The same things were measured in two ways. Each way mixes the same 9 hidden numbers, adds some noise and spreads widely along 6 directions of its own, which tell nothing about the thing.
(in the rows, 128 means zero)
Some things both ways: the first way, then the second way.
[131 126 117 119 103  71 123 125 136 116 143 103 101 139  96 107  69 117]
[142 110  91 138 150  84 159 147 133  94 164  78 146 134 116 125 104 150
 124 116 109 125  95 140 140 110 132]

[172 111 162 145 122 125 142 108 119 156 147  93 123 140 126 217  84 119]
[152 123 143 116 133 141 161  99 135 148 129 141 122 157 171 124 111 131
 130 126 133 106 100 141 108 142 152]

[112 122 135 134 114 126 147 140 133 119 142 115 107 129  90 128  90 152]
[142 108  49 210 119 124  91 208  92 110 167 159 113  98  88  92 103 130
 130 136  99 126 150 151 165 147 115]

[145 106 165  75 102  59 140  86 133 176 128 137  96 151 138 103  85 123]
[184 116 100 171 160  59 145 134 124 100 102 134 117 137 131 106  67 149
 131  86  91 132  41 109 173 116  93]

[128 164 108 121 130 126 115 140 145 124 127 135 136 108 118  87 157 154]
[114  91  97 131 106  74 132 129 149 165 151 100 153 119 119 145 120 158
 146 198 144 172 163 126 105  95 125]

[152  75 164  87 101  88 179 122  86 138 102 139  90  99 115  44 128 157]
[103 108 119 150 135  96 152 107 136 159 128 133 147 141 136 150 151 116
 165 223 167 184 154 100 118 102  95]

[132  72 138 126 134  95 128 117 168 143 129 184 109 154 153 167 107 119]
[176 124 133 158 142 165  84 124 138 109 110 151 110  92 130 107  85 162
  81 112  95  76 142 121 120 153 161]

[157 149 148 125 126 138 136 118 129 119 134  92 128 120 111 142 122 133]
[114 122 114 128 119  97 142 146 111 166 151 127 142 125 134 147 131 143
 148 173 135 143 141 146  88 137 125]

[ 93 132 101 155 130 123 128 154 132  65  88 122 121 125 109 109 120 128]
[ 78 136 102 127 113  93 106 164 134 139 159  81 136 125 109 156 104 139
 134 161 136 150 168 126 125 134 139]

[ 92 111 174 149  61 122 144 130  94 153 114 177 108 144 172 149 111 134]
[136 109 178 134 156 143 113 111 137 134 129 124 142 118 140 147 125 135
  97 130 129 126 150 111 103 166 157]

[120 124 157 104 106 111 147 160  93 148 101 145 114 106 119 128 129 114]
[122 117  70 121  89 108 140 139 158 136 132 106 116 133 121  97 114 140
 134 102 116 151 109 130 162  95 120]

[186 133 113  81 142  81 122  91 187 188 167 118 140 136 127 124 146 164]
[134 138  74 204 114 134  83 192  49 126 158 173 101 128  78 130 122 106
 151  93 126 142 159 159 178 144 110]

[103 137  95 136  33 109 122 151 188 114 147 112 163 159 174 151 137 143]
[ 87 132 129 150 110 145 102 150 122 136 164 140 121 114 128 121 143 113
 118 119 138 135 147 143 128 153 132]

[136 151 170 107 146 185 118 140 111 194 137 175 119  93 129 155 153 128]
[152 109 126 107 134 121 142 131 131 150 114 136 123 124 142 124 126 132
 105 104 116 121 105 127 121 137 158]

[ 69 155 117 176 115 186 144 161  88  27  84  62 118 124  94 148  95 112]
[ 84 163  87 116 107 106 128 169 136 127 142 124 117 119 107 102 129 134
 146 115 114 128 130 142 131 111 107]

[117 140 127 146 134 154 130 113 148  92 189  78 127 139  95 139 106 141]
[ 80 119 141 138 150 114 170 143 144 111 195  73 152 143 127 127 132 111
 137 133 142 147 109 124 125 131 117]

[197 106 150  69 150 103 134  78 155 158 172 113 132 125 116  82 152 147]
[129 121 128 119 146 141 145 132 136 121 136 128 145 142 131 125 131 146
 145 163 125 125 153 131  97 136 123]

[110 112 109 118 146 124 131 145 161 128 138 168 121 106 135  88 157 145]
[132 115 106 165 126 113 124 115 134 123 136 135 126 117 135 111 121 126
 121 121 120 138 102 125 151 124 109]

[131 144 162 127 104 167  77 109 108 164 141 135 116 169 141 240  81  61]
[165 138  99 139 161  34 183 133 115 142  97  97 119 123 134 145  76 152
 129 111 106 132  42 111 138  92 123]

[142 138  98 112  82  90 143 164 135 105 101  95 123  94 117  77 132 142]
[ 73 139 121  32  99 146  91 162 149 147 155  97 157 142 130 165 142 150
 113 176 128  87 204 171  62 157 208]

[116  83 137 117 211 146  91 113 156 101 114 186 131 154 171 200 151  39]
[ 56 177 161 128 129 126 105 146  86 125 163 111 125 131  95 164 170  92
 131  73 152 151 153 145 134 116 117]

[151 114 152 103 146 143 123 102 118 162 139 146 108 121 139 133 131 119]
[148 142 138 140 157 113 145 126  82 141 117 173 134 128 144 144 139 125
 135 147 132 111 113 145 106 134 129]

[119 136 109 126 156 127 117 134 152 102 140 116 161 124  91  69 162 145]
[132 113  82 139 137  97 156 152 168 111 143  93 129 161 142  99  73 142
 150 132  96 136  85 109 162 152 104]

[ 56 145 101 147  22 123 109 151 144 114 125 137 135 152 183 107 114 125]
[135 106 155 110 155  99 132 100 158 123 127 135 156 125 158 124 136 139
 110 151 118 117  88 125 102 129 134]

[139  95 150 124 144  68  89 138 149 144 110 210 138 157 142 161 131  72]
[196 105  92 185 141 128 141 126 112  91 125  95 113 119 113 116  93 155
  97  13  86 151 101 104 184 152 115]

[183 118 114  80 102  96 104  80 196 217 205 144 124 146 168 143 134 154]
[143  88 129 157 140 124 115 102 132 131 140 141 144 115 118 137 138 143
 128 182 142 133 157 139 114  88 136]

[145 128 120 116 173  95 127  80 135 109  92 111  94 145 123 140  96 121]
[158 173 152 168 147 125 126 122  46 140 100 201 103  93  80 140 164 135
 138 108 149 128 154 163 100  50  98]

[161 123 112 108 137 111 100 131 164 158 130 133 131 129 128 156 116 103]
[125 112 124 107 135 136 124 141 106 139 126 141 136 137 116 147 158 115
 124 131 135 119 151 143 115 122 164]

Other things, the second way, with their names:
k530: [162 144 132 131 178 139 154 125 127  82 104 138 111 150 137 100 108 129
 116  71  97  90  68 120 153 130 121]
k496: [128 154 155 128 159 113 127 134 127 110 124  93 122 123 126 143  94 146
 108  84 111 116 110 108 121 153 137]
k451: [170  83  85  83 105 120 142 130 184 142 130 105 143 112 152  99  90 199
 102 150  86  96 128 152  84 139 170]
k694: [121 114  97 136 135 119  83 153 149  66 124 101 136 132 107 115 126 140
 110  68  81 159 137 100 171 177 105]
k602: [120 136 114 129 127 118 121 151 110 149 135 119 122 131 118 150 108 132
 140 137 130 138 153 127 124 138 137]
k808: [102 176 129 100 146 136 126 162 121 110 141  73 122 178 125 154  79 136
 145  86 110 109 132 123 133 182 135]
k633: [141 126 212 110 175 121 167  69 149 144 117 122 140 131 165 148 120 139
 108 152 147  96  86 118  78 110 160]
k705: [ 78 147 125 110 122 164 106 155 117 118 154 119 129 151 101 135 155 113
 138 119 143 127 185 148 132 123 144]
k362: [166  82 121 172 146 104 178 111 143 138 139 143 120  90 138  79 131 122
 102 111 130 135  47 119 147  82 129]
k877: [102 125 115 139 127 126 146 112 132 122 159  99 152 116 122 139 144 143
 132 180 144 134 170 137 100  99 121]
k815: [157 141  95 163 113 165  90 157  75 136 126 204 116 105 113 123 138 153
 134 151 120 100 186 167  97 155 125]
k383: [102 142 141  93 145 119 158 130 128 145 128 134 125 164 154 132 131  99
 144 130 138 113  92 133 122 129 139]
k182: [ 96 156  66 158  93  68 101 181 104 156 162 133 114 117 135 137  73 141
 143 144 112 120 100 162 136 164 116]
k774: [ 50 137 166  80 137 129 112 205  81 195 175 110 126 167 116 204 149  58
 128 151 170 124 165 145 115 179 224]
k997: [123 125 141 158 137 105 122  93 121 152  90 174 121 121 130 129 157 111
 145 166 154 175 137 102 135  89  88]
k263: [122 144 138  91 152 151 109 121 136 107 102 162 126 170 176 124 129  97
 107 104 102  77  80 124 146 193 160]
k375: [172 133  81 208 162 134 121 176  58 101 129 165 110  95  97 118 123 121
 108 106 102 115 131 128 153 156 123]
k380: [146 128  74 178 114 105 100 171  92 153 129 194 108 110 144 115  93 139
 143 172 111 104 115 155 129 161 121]
k621: [152 147 169 161 155 119 117  71 122 139  87 152 116 118 149 153 106 139
 117 136 138 124 110 101 117 119 117]
k860: [ 75 104 126  29 110 100 130 100 144 170 109 127 173 149 139 171 226 109
 131 192 161 161 174 138  90  87 166]
k81: [142 130 140  94 148 132 154 125 107 126 143  88 149 152 134 167 132 144
 118 100 123 125 146 140  98 155 155]
k649: [135 107 158  90 118 183 133  92 176 133 117 135 125 117 133  91 157 153
  93  82 117 120 151 129 101 117 142]
k784: [142 124 127 112 158 131 119 138 111 110  98 141 130 132 132 143 147 126
 109  98 103 122 131 115 132 163 143]
k746: [167 163 140  95 151 122 188 114 187 130  87  95  86 150 170  80  35 168
 118  61  84  72  22  98 128 138 143]
k578: [105 144 149 118 162  77  89 172 100 120 121 106 132 131 104 182 115 122
 119 114 112 144 133 108 131 162 144]
k317: [112 138 156 134 148 138 124 133  96 134 143 148 115 147 130 141 150  91
 120 101 143 111 113 142 135 142 153]
k983: [110 181 153 158 137 155 100 128 111 112 140 138 110 134 127 132 100 143
 141  96 121 112 140 134 121 162  98]
k501: [ 99 125 105 121 117  87 133 133 168 142 144  79 129 130 138 129  86 144
 130 159 127 138 110 119 134 112 141]
k696: [140  98 124 171 130 169 119 134 114 138 153 163 120 116 128 113 130 119
 120 155 136 116 153 139 129 147 148]
k886: [109 140 119 135 131 133 110 198 112 128 162 105 106 138  87 130  89 137
 141 106 117 119 160 136 131 148 148]
k438: [ 65 135 102 112  99 118  87 158 152 116 157  92 129 150 115 125 119 119
 143 113 123 154 147 131 158 145 113]
k468: [ 90 132 144 168 120 124  94 132 121 155 176 141 138 110 136 146 120 131
 138 201 149 134 172 144  95 159 122]
k197: [129 105 103 157 137  76  93 125 143 105 112 129 141 114 131 123 128 141
 113 106  97 174 104 100 162 147  89]
k879: [115 133 144 112 138 150 143 152 120 141 142 126 120 118 105 127 146 127
 114 111 134 118 155 136 107 117 160]
k369: [159 108 137 141 132 175 149  81 139 136 110 163 119 122 136  98 160 135
 117 109 137 139 142 123 119 105 120]
k822: [129 135 129 166 132 193 106 133 125  89 130 165 101 126  83  75 157 123
 127  62 120 140 168 129 162 105  94]
k381: [122 121 115  95  84 173 120 110 165 146 142 129 136 102 142 107 141 169
 105 133 122  99 178 166  76 140 159]
k741: [100 159 121 132 129 147  82 164 100  87 157  91 136 112  86 154 137 153
 111  60 105 133 188 147 120 166 128]
k411: [156 147 145 121 142 109 192 132  95 197 129 148 111 118 153 136 104 136
 132 143 146  89  78 155  79 109 163]
k974: [ 91 141 154 109 141 170 174 168 106 148 171  97  95 166  94 136 146  69
 132  80 163 122 130 141 153 102 185]
k327: [113  75 114 117 109 144 120 104 139 147 140 125 134 161 113 140 185  95
 133 140 165 180 171 122 167  78 144]
k218: [106 133 146 136 156 101 134 151 101 144 159  91 137 149 132 186 105 109
 132 139 142 131 116 123 124 163 156]
k254: [150 117 103  62 131 154 139 109 196  87  91 111 142 149 135  94 126 180
 121 125  87 103 145 120 106 120 134]
k924: [ 45 148 125 127 113  60 128 168 116 179 152  86 118 152 121 171 121  85
 154 135 159 200 110  99 162 136 117]
k498: [ 96 160 153 140 162 147 116 148  88 126 147 103 117 156 108 182 121  90
 129 137 157 116 162 121 141 137 165]
k640: [109 109 127 168 120 128 118 120 153 127 163 107 136 113 129 121 111 143
 127 137 129 155 143 115 127 149 105]
k100: [145  85 117 179 124 170 140 142 131 133 187 140 128  89 121  85 140 128
  95 115 129 126 141 145 125 150 145]
k349: [131 175  72 180  82 137 116 182  63 159 157 187  87  89  98 104 112 150
 149 107 128 109 154 192 111 117 110]
k310: [147  84 124  72 121 142 149 113 193 150 117 115 138 118 140  93 134 154
  95 152 120 100 131 129  98  93 187]
k395: [173 122 126 145 159 198 144 117  95  94 111 179 113 132 113  96 180 116
 110  70 117 111 146 128 140 124 122]
k579: [130 123 110 104 133  78 122 146 135 158 122 142 132 158 159 147  70 142
 149 198 121  96  96 139 111 151 156]
k40: [148 141 104 139 130 111 147 119 109 144 117 139 122 135 138 144 107 155
 149 142 127 130 128 141 113 115 106]
k787: [174 157 111 200 146 179  94 123  91  90 121 224 109 117 168  89  86 146
 129 134  88  54 112 159 120 217  95]
k607: [ 95  92 125  93 137 112 102 147 167  89 154 110 161 143 115 118 151 122
 114 124 118 138 132 131 138 123 139]
k569: [118 106 100 159 129   8 144 125 138 173 141  87 132 146 151 156  59 138
 166 171 136 182  58 102 152 121  95]
k36: [ 81 120 143  95 133  78 100 151 149 132 142 107 138 165 123 146 118 113
 142 119 129 147 103 124 144 134 131]
k119: [112 162 172 101 139  80  99 136 137 143 117  85 106 149 132 168  58 137
 114  86 120 105  84 121 133 138 168]
k148: [135  72  97 133 119 118 145 152 143 169 140 149 126 137 134 104 132 111
 134 168 138 154 124 123 142 119 147]
k662: [135 174 131 161 174 154 138 170 114  69 120 130  94 139 104  82  91 119
 126  50  89 101  86 109 165 156  99]
k801: [118 114 104 178 137 156 125 125 137  87 163 151 138 127 105  87 142 126
 148 180 137 124 166 142 135  89  96]
k495: [107 145 130  75 104 143 111 127 204 124 135 108 136 133 148 100  80 187
 130 161 103  77 145 152  79 133 148]
k793: [150 122 103 116 138 153 166 117 155  84 143 102 138 131 134  90 126 159
 111  81  95  98 105 143 122 129 127]
k795: [118 123 108 159 130 168  76 152 148  64 147 111 130 148  74 103 108 146
 142 109 105 138 193 121 162 128  91]
k973: [103 149 138 141 139  66 134 135 108 161 145 139 133 131 147 153 102 135
 158 179 140 130 100 141  96 128 111]
k803: [113 140 109 147 114 134 119 149 102 145 143 137 124 105 112 135 153 125
 124 128 131 145 164 140 119 144 124]
k626: [143 111  98 127 122 117 139 139 149 136 121 138 113 126 140  93 115 138
 117 108 110 130  94 124 141 130 134]
k149: [108 143 140 144 125 133  63 150 137 100 147 131 135 113 108 127 103 167
 123 119 104 118 170 140 103 164 105]
k308: [106 129 136 152 117 136 117 122 118 143 154 114 116 135 121 143 140 115
 130  91 143 164 142 124 148 137 121]
k140: [ 92 153 176  68 140 157 125 139 140 124 139  77 130 151 123 160 125 130
 109  86 128 101 147 130  99 153 180]
k587: [131 112 128 107 153 149 211 117 158  88 161  61 135 160 111  95 148 118
 121  44 129 135  86 122 156  79 136]
k260: [125 102 123 147 118 126 135 110 130 131 137 148 128 123 106 110 173 120
 137 130 152 161 142 136 138  60 108]
k671: [192 110  72 120 127 156 108 163 159  83 114 151 118 123 120  71  64 195
 109 106  58  57 128 150 124 148 144]
k588: [102 102  79 166 108  64 161 158  75 199 163 164 134  74 107 138 189 100
 145 211 174 180 138 161 104  62 124]
k406: [126 128 166 117 158 120 163 125 113 177 126 154 127 122 130 143 145 116
 133 198 164 107 133 137  83  89 166]
k477: [122 123  93 187 126 117 100 141 139  93 157 106 129 108 107 115 102 148
 123 104 102 157 144 112 157 144  83]
k483: [169  97 117 120 127 104 131 137 140 173 119 103 120 154 170 161  57 143
 115 122 112 119  89 110 141 186 184]

Some of these things the first way, each followed by its name:
[120 144 128 118 106 137 133 120 151 111 127 117 127 121 145  87 137 146]
k694
[122 127 129 131  64 128 134 136 134 133 145 104 121 145 140 175  95 132]
k501
[142 176  90 136 176 199 128 158 162 123 169 127 141  54 114 101 214 193]
k381
[153 132 112 132 117 127 128 128 160 134 140 113 144 122 128 133 142 156]
k369
[ 90  98 123 150  48  98 138 123 102 141  94 174 107 154 192 123 127 153]
k621
[108 137 163 138 126 148 176 155  86 119  95 113  94  91  88 116  96 150]
k626
[126 130 155 131 115 147 163 123  78 146 122 106  81 110  89 127  81 163]
k406
[207 103 122  64 161  91 144 107 231 136 169 101 134 116 128 129 140 137]
k182
[ 96 136  97 138 147 124 108 143 144 117 111 140 135 130 129 127 136 116]
k260
[152 100 117 129 142 140 127 117 134 102 159 118 101 118 113 135 118 127]
k877
[142  96 175  75 211 121 137 131 113 146 110 197 106  94  92  81 164 112]
k879
[145 132 157  94 120 132 129 110 126 176 161 135 150 138 121 123 165 153]
k746
[142  19 132 110 114   4 154 127 104 122  69 171  83 149 115  92  73 103]
k498
[119 124 116 157 167 131 154  91 131  77 127 101 130 132 128 105 153 176]
k983
[135 149  94 152 204 156 100  59 179 113 184  85 156 164 121 150 148 157]
k795
[ 94 122 131 179 120 136 142 130 143  70 125 114 133 147 133 161 110 134]
k640
[ 84 123  96 173  94 209 100 152 135 132 141 129 147 131 171 187 132 114]
k263
[108 169 116 172 138 141 125 156 111  96 102  95 129 123  74 159  98 137]
k411
[118 119 170  92  62  74 142  99 139 159 110 114 125 171 180 156  83  91]
k36
[ 55 135  88 211 129 151 128 170  78  37  66  97 124 130 103 149 101 114]
k705
[123 139 131 129 115 153 153 123 123 122 134  89 124 115 136 140 129 149]
k438
[150 163 143  96 241 168 140  72 140 205 155 155  96  88 126 118 169 192]
k119
[128 176 123 114 115 164 128  90 144 155 177  97 136 124 143 108 163 183]
k973
[103 118 125 150 150 139 146 153 132  97  99 127 121 116 106 125 117 135]
k380
[ 94  92 123 136 107  89 133 133 107  98  97 131 109 144 114  89  92 115]
k530
[143 164 161  95 122 167 132  75 126 173 147 119  97 123 143 122 119 162]
k578
[179  92 152 122 180  89 153  99 104 106  90 103  95 118  96 135  94 112]
k40
[142 133 184 101 126 178 165  93 123 159 141 123  78  99 156 140 107 150]
k197
[117 138 137 127 160 126 151 149  99 104 104 139 120 104  97 118 159 143]
k349
[ 59 138 121 175 133 160 116 132  99 117 119 170 112 129 139 117 134 148]
k633
[108  97 106 170 142 162 143 111 141 102 168 136 132 123 146 109 165 181]
k787
[122 134 146 108  95 125 119 120 104 195 135 154 135 129 148 112 148 140]
k579
[ 99 116 163 145   5 111 122 136  51 115  86 105 128 167 161 160  84  77]
k254
[ 43 119 139 200 123 149 137 150  71  37  67 118 131 157 134 167 112  86]
k495
[124 108 179 115 201 142 142 147  51 177 119 169  99 101  55 146 124 120]
k974
[ 69 155 139 134 100 161 150 171 116 156 149 153  92  92  98 108 104 172]
k362
[135 125 174 110 142  94 158 107  95 135 116 121 115 137  84 105 115 148]
k886
[ 71 110 139 144  73 117 160 143 105 114 120 169 121 125 158  74 163 173]
k468
